All groups share one centre, and each spreads out both ways along 10 directions, with some noise.
In the rows, 128 means zero.
Known rows, each followed by its group:
[124 110 121 122 142 173 104 157 108 167 132 117 151 137 143  81] | Z458
[125 115 119  90 153 123 167 125 122 165 137  63 181 126 141 141] | Z620
[105 116 127 131 142 137 126 118 113 115 131 128 113 120 141 114] | Z223
[135 132  64 139 148 185  93  92 127 166 136  99 146 133 129 124] | Z620
[148 141  99 106  53 137 123  96 110 144  89 101 148 149 126 127] | Z624
[116 109 164 130  99  30 162 178 142  98 142 137 130  89 108  83] | Z223
[107 100 127 123 139 115 109 136 118 142 123 122 186 141 127  96] | Z922
[ 98  62  70  75 134 108 139 126 200 166 107 140 167 125 131 142] | Z620
[102 152 115 113 132  70 117  77 181 130  84  89 121 138 148 143] | Z458
[119 107 121 134 123 152 122 136 125 149 127 112 153 122 117 115] | Z223
[164 102  75 129 110 104 123  98 115 110  95  91 195 134 120 129] | Z866
[107 111 146  89 131 159 107  91 172 148  82  99 124 174 128 115] | Z458
[129 117  86 120 115 144 129 128 110 138 166 141 138 135 128 131] | Z620
[129 116 103 107 140 111 131 127 139 115 155 106 163  80 150 111] | Z922
[120 111 106 129 150 124 115 108 165 133 144  71 141 103 131 135] | Z458
[ 60 107 189  98 151 139  66 165 187 184 150 101 135 120 107 141] | Z866
[ 92 146 105  70  43 151 125  94 125 143 166 167  90 125 125 100] | Z797
[108 112 194 105 150  96 131 145 175 131 134 107 103 156 109 173] | Z620
[150 123 123 171 114 116  69 147 100 104 201  72 127 157  96 147] | Z624
[105 113 130  88  76 100 142 116 131 137 110 104 155  93 128 126] | Z797
[ 91 129 116 135 131 105 115 120 108 140 138 109 152 111 136  89] | Z922
[112 131 175 116 117 106 120 150 126 121 146  98 116 113 136 130] | Z620
[106 109 135 133 134  99 142 135 135 140 131 100 141 116 105 131] | Z223
[ 61 178 126 151 148  94  77 128  89 216  68 154 140 155 128 119] | Z922
[106 134 111  96 105 119 131 107 155 137 118 104 123  75 164 139] | Z797
[121  78 100 105 108 102 111 130 152 104 132 125 158 109 154  82] | Z797
[132 115  80  87 109 119 185 131 123 157  94 147 120 143 158 152] | Z922
[104  82 118  94 126 116 113 125 179 148 172 121 164 154  89 128] | Z624
[123 110 115 119 120 122 119 137 124 143 194 109 128 128 113 169] | Z624
[117  82 114 100 127 155 140 139 137 133 123 104 166  86 155  85] | Z922
[ 88 129 101 117 123 118 158 105 146 151 130  81  79 103 138 159] | Z922
[127  80 186 106 142 132 141 176 117 115  97 147 158 157 130 124] | Z624
[ 94 107 118  91 117 154 117 129 123 124 117 153 123 101 185 113] | Z866
[122 137 141  89 114 150 145 115 140 164 120  97 148 109 128 142] | Z866
[104  95 121 117  96 147 100 107 124 128 148  95 146 118 123 146] | Z922
[108 105 137 107 155  92 150 135 155 132 141 103 134 105 138 124] | Z866
[160 125 159 120 147 126 158 170 147 109 163 111 151  73 130  80] | Z223
[149 120 153 106 173 168 163 148 154 112 158 112 129  88 153 103] | Z223
[ 85  71 140 113 157  95 131 143 130 146 113  81 155 149 131 171] | Z922
[155  82 110 131 117 146 162 154 127 111 128 134  83 148 134  99] | Z620
[127 124 126 148 166 121 111 118 167 149 113  94 153 120 104 158] | Z223
[118 139 126 134 119  96 108 120 133 128 150 142 136 123 109 159] | Z458
[ 84  94 141 122 127 128 105 123 140 131 126 100 142 110 133 130] | Z458
[139 124 100  89  88 100 172 124 151 166  94  91 122 132 141 134] | Z797
[110 108 110 126 136 139 129  98 157 114 133 131  79 125 145 155] | Z624
[127 162 103 124 121 147 106  97 135 152 166 123 144 123 100 153] | Z458
[ 84  82 146  75 116 167 124 172 146 176 148 110 148 112 129 121] | Z866
[109 114 108 106 108 113 120 127 117 146 146 107 145 108 141 118] | Z223
[121 137 122  69  65 111 177 117 134 138 120 118 107 116 143 127] | Z797
[ 67  57 168 124 130 131  67 191 134 141 107 140 156 107 141  97] | Z866
[154 135  90 130 143 165 156 131  76 123 189 112 129 117 147  88] | Z223
[ 99 100 124 110 114 180 110 116 150 149 121  93 142  80 140 128] | Z922
[128 134 120  70  90 101 148  78 191 127 151 100  89 154 122 158] | Z797
[ 86 128 105 129 140 158  69  86 136 149 113 141 171  95 144 156] | Z620
[ 68 130 136  90 143 147  64 130  89 174 106 132 195 133 185  65] | Z458
[144  91 113 139 119 145 141 151  86 116 152 113 140 150 123  43] | Z620
[135 144 129 127 115 145  96 131 148 118 145 133 117 103 142 103] | Z223
[ 92  86  90  78 131  95 137 101 185 140 120 113 143  95 163 133] | Z797
[104 112 125 130 128 119 114 140 119 134 116 113 138  65 170 127] | Z624
[134 117 125 117 119 117 102 126 143 118 106 117 159 125 144  61] | Z458
[ 86  79 127  89 164 153 118 113 137 141 124 174 178 162 126 145] | Z620
[115 119 141 132 140 145 102 125 130 113 123 147 124 136 133 102] | Z624
[140 130 108 114 142  44 128 124 136 107 110  99 162 148 160  83] | Z458
[127  98 124 117 145 129 126 142 145 136 136 114 161 124 129 121] | Z458
[119  86  96 138 133  96 110 134 160 136 145  93 146 149 107 123] | Z866
[106  82 126 113 127 130  75 125 143 136 121 121 144 184 137 129] | Z223
[104  89 109 101 133 116 133 114 115 139 118 113 193 134 138 103] | Z922
[120 115 130  72 103 138  66  97 190 155 130  76 211 119 103 159] | Z866
[ 89  72 106 129 175 135  92 121 153 139 121 104 187  88 144 127] | Z797
[ 99 120 149 151 169  83 139 156 107 151 100  93 149  95 134 128] | Z866
[138 108 139 142 113 129 105 153 142 117 116  96 115  90 148 121] | Z620
[105  90  78 138 140 109 122 140 117 147 149 111 116 125 135 115] | Z866
[133  72  61 165 141  75 102 133 121 105 100 131 161 160 133 138] | Z223
[101 134 112 115 121 111 128 121 126 140 126 102 120 129 150 128] | Z458
[107 113 131 106  75 120  91 109 164 134 114 114 154 124 114 105] | Z797
[117 134 104 101 123 123 119  93 175 139 127 105 112  99 146 177] | Z922
[113 129  85 102 128 141 158 102 128 153 123 119 125 113 151 103] | Z624
[ 74 154  89  78 123 128 126  80 152 196 160 114 178  91 122 121] | Z624
[100  76 147 101 119 145 142 153 127 121 105 137 142 110 146 117] | Z797
[130  95 144 118 121 105  95 113 163 104 149 108 142 173  96 162] | Z624
[109 144 116 129 141 106 123 115 150 120 168 119 113 104 142 110] | Z866
[117 115 137  88 107 126 159 155 109 132 153 151 127 125 146 154] | Z620
[120 132 137 142 152 143 125 159  86 135 109 107 132  93 166 124] | Z624
[106 103 117 115 115 122 139 131 124 159  93  86 162  86 141 142] | Z797

New rows, each followed by its group:
[ 89  59 155 120 137 162 117 149 100 140 129 130 191 140  96 124] | Z797
[101  93 111 116 125 161 108  79 178 130 112  45 136  85 142  96] | Z458
[ 76 100 154 111 113 119 125 117 105 152 119  93 195 100  99 168] | Z797
[151 171 164 185 124 201  69 124  48  99 150  80 123 117 142  94] | Z620
[ 99 127 155 109 170 140 124 150 138 172 157 130 156 136 101 164] | Z624
[160 148 115 117 149 163 100 100 187 163 104 112 164 142 122  99] | Z458
[142 114  96 125 141 168 114 111 155 139 153  88 157 108 114 101] | Z458
[132 115 131 114 128  93 106 138 179 159 129  93 148 142 108 154] | Z223
[140 120 119 117 102 110 133 121 134 117 143 138 156 134 110 112] | Z458
[162 150 118 146 148 100 116 137 173 143 143 102 123 145  95 146] | Z223
[131 106 128 113 118 148 137 138  88 130  95 128 160 123 152 122] | Z866
[148 168 118 122 134 115  87  94 188 108 148  82  86 121 149 137] | Z797
[177  18  28 137 133 171 128 154 157 119  94 158 154 147 145  86] | Z620
[ 49 113 126 115 113 150  85  87  98 142 165 101 168  74 135 150] | Z458
[112 136 152 130 138 154 117 137 135 147 113 137  92 140 132 120] | Z866
[112 102 123 118 141 143 116 113 151 146 129  88 135 125 124 134] | Z458
[169 116 139 148  95 102  83 119  99  97 111  58 181 186 107  98] | Z624
[115 119 140 113 162  91 103 149 124 151 172 117 169 181 112 117] | Z797
[179 131  93 127 122 125 121  88 141 112 155  86 168 176  91 132] | Z866
[105 174 124  94 132 131  77  93 113 163 103 126 167 158 160  78] | Z458
[100  82 122  83 147 143 153 154 170 170 101 134 143 112 153  93] | Z624
[147 129 148 154 164 118 132 143 161 129 135 104 145 104  94 135] | Z223
[114 122  97  97 129  86 145  82 139 125 119  76 141 131 153 103] | Z458
[142 115  85 105 133 187 156 117 107 155 127 112 134 144 142 121] | Z620
[125  97 111 130 138 110 119 142 136 134 162  74 146 117 128 136] | Z624
[ 87  97  99  99  86 101 106 111  96 152 103 139 168 144 139 158] | Z922
[136 125 131 113 128  90 155 143 122 141 166  61 129 129 123 107] | Z620
[112 135  97 117 124 157 131 108 110 161 154 124 130 140 121 104] | Z620
[ 82 146 129 106 159 142 115 118 117 179 166 136 178 106 120 102] | Z624
[ 76 124 148  95 130 119  68 141 118 145 101 163 217  82 169 100] | Z458
[136 118 107 107 112 148 103 107 142 139 147 108 157 140 124 137] | Z866
[108  74 105 143 152 142  88 131 147 126  98 100 180  80 140 115] | Z797
[ 98 106 117  98 129 206 110 134 107 174 143 128 156 117 131 118] | Z458
[100 138  99  98 126 112 103 102 159 140 150 111 124 109 151 124] | Z797
[118 122 124 143 142 128 121 189  85 155 188  96 151 103 132 138] | Z624
[110 137 122 116 119  95 153 129 152 143 150 102 120  87 123 105] | Z866
[ 89  95 126  77 134 128 139 117 147 159 112 110 159 138 137 112] | Z620
[147 118 127 115 137 123 116  94 198 116 124  66 109 144 128 161] | Z797
[112  80  89  97 154 117 122 114 169 119 138 119 140 134 165 144] | Z866
[149 122 125  85 101 172 125 100 152 171 115  87 164 144 104 164] | Z866
[ 90  90 168  77  90 112 161 140 119 132 107 115 151 107 131 153] | Z797
[113 126 116  95 109 108 125 120 144 121 161 127 123 133 137 109] | Z797
[111 141 120 122 130 130 112 128 119 162 119  94 158 102 146 131] | Z624
[ 95 140 141 143 191 113 114 167 114 210  87 127 144 180 131 118] | Z922
[ 60  69 107 104  91 168  68 110  89 115  93 158 154 137 182  80] | Z223
[111 114 113 110 127 111 142 105 141 130  95 132 125 147 128  78] | Z922
[ 93 107 140 111  89 166 138 129 115 158 100 135 114 124 126 110] | Z223
[ 83 115 131 129 157 109 114 134 137 157 113  92 134  80 152 135] | Z922
[119 117 127 147 171 141  67 137 151 116 135 111 137 107 164 107] | Z797
[114 149  91 126 146 137 113 121 112 169 154  79 141 111 158 104] | Z458
[ 78 116  96 137 135 183  34  69 108 157 107 112 156 152 137 143] | Z223
[107 108 101 140 153 164 121  97 130 137 164  95 137 111 120 153] | Z797
[132 125  84 121 114  91 133 105 117  83 151 134 144 107 163  97] | Z866
[162 103 109  45 130 156 200 100 143 160 131  66 191 154 135 194] | Z866
[ 93 115  82 129 162 162 130 126  99 137 179 140 133  93 163 118] | Z797
[120 143 163 111 154 153 145 157  90 149 176 142 103 188 117 143] | Z797
[119  88 147 125 120 135 103 158 142 153  70 129 161 131 125 103] | Z797
[136 101 134 107  91 137 144 150 147 159  91 114 138 117 115 109] | Z866
[ 89 140 127 127 161 120 134  84 157 140 103  63  97 105 142 146] | Z620
[119  91 134 117 103 117 133 108 158  87 143 113 107 137 115  77] | Z922
[120 130 131 101 166  92  99 121 142 142 106 105 193 138 159 100] | Z458
[ 82 131  76 118 153 147 120 137 118 215 100 143 162  91 167 121] | Z797
[127 140  71 100 142 128 123  97 180 166 135 110  96 139 151 132] | Z797
[148 154 129 130 132 125 111 155 138 152 129 112 107 157 134 106] | Z797
[ 98  91 123 151 191 162  60 130 153 130 135 122 165 110 147 123] | Z797
[ 90  98 109  94 125  96 149 106 154 130 147 130 156 107 137 158] | Z624
[ 94 144  98 125 191 119 125 154 109 201 128 126 165 122 163 145] | Z797
[ 58  88 139 132 117 119  88 139  92 126 139  87 136 101 157 111] | Z458
[ 96  68 149 150  84 121 117 147 143  98 134 102  72 110 104 142] | Z458
[120 134 170 125 200 103 112 171 136 130 122 130 131 132 182 137] | Z797
[146  85  54  78 109 156 164 117  83 119 164 115 157 136 188 133] | Z866
[146 121  76 113 174 228  92  93 132 155 147 101 134 171 173 141] | Z223
[123  97 121 140 107  95 123 125 161  93 127  82 113  98 125 115] | Z458
[116 182 153 130 100 149 108 119  73 144 109 151 156 102 132 166] | Z624
[ 70  67 144  90  77 176 134  99 138 114 141 128 123 106 103 167] | Z458
[ 40 117 155  55  95 119 132 109 156 164  91 179 129 119 136 126] | Z620
[ 96  92 107 100 115 107 143 127 152 149 135 142 134 126 130 127] | Z620
[168  46  56 134 136 152 110 138 207 160  90 101 165 134 125 118] | Z620
[114  90  65 104 143 133 138 120 154 159 122 132 155 124 148 138] | Z620
[115 108 120 126 140 125 138 145 101 154 116 124 160 139 132  87] | Z922
[161 116  68 127 162 147  82 111 139 139 157 101 142 181 145 146] | Z223
[ 94  52 130 119 151 127  99 137 138 114 122 115 194  94 137 118] | Z797
[ 67 134 148  98 113 118  96 116 105 145 159 144 189 113 127 115] | Z620
[158 149 142 122  29 159 181 140  54 129 157 111 100 143  93 106] | Z797
[ 92 146  99  88 107  92  77  96 160 152 148 127 149 117 144 120] | Z797
[ 59  40  84  61  94  98 147 121 146 165  85 136 216  94 129 112] | Z797
[ 96  57 144 128 165 165 127 146 174 149 166  93 148  93 102 205] | Z458
[128 110 113 122 118 125 134 125 123 128 131  91 145 108 133 116] | Z797
[121  96  71 107 138 129 110 116 184 165 113 107 152 109 140 153] | Z620
[120 111 119  86 106 132 131  85 165 126 145 153 188 107 102 166] | Z458
[131 120 128 107 123 125 120 132 177 131 130 119 122  87 149 178] | Z922
[ 76 106  92  88 144 110 118 114 163 172  88 122 157  89 160 146] | Z797
[111 101 112 101 118 146 116 135 133 125 172 129 126 134 145  96] | Z866
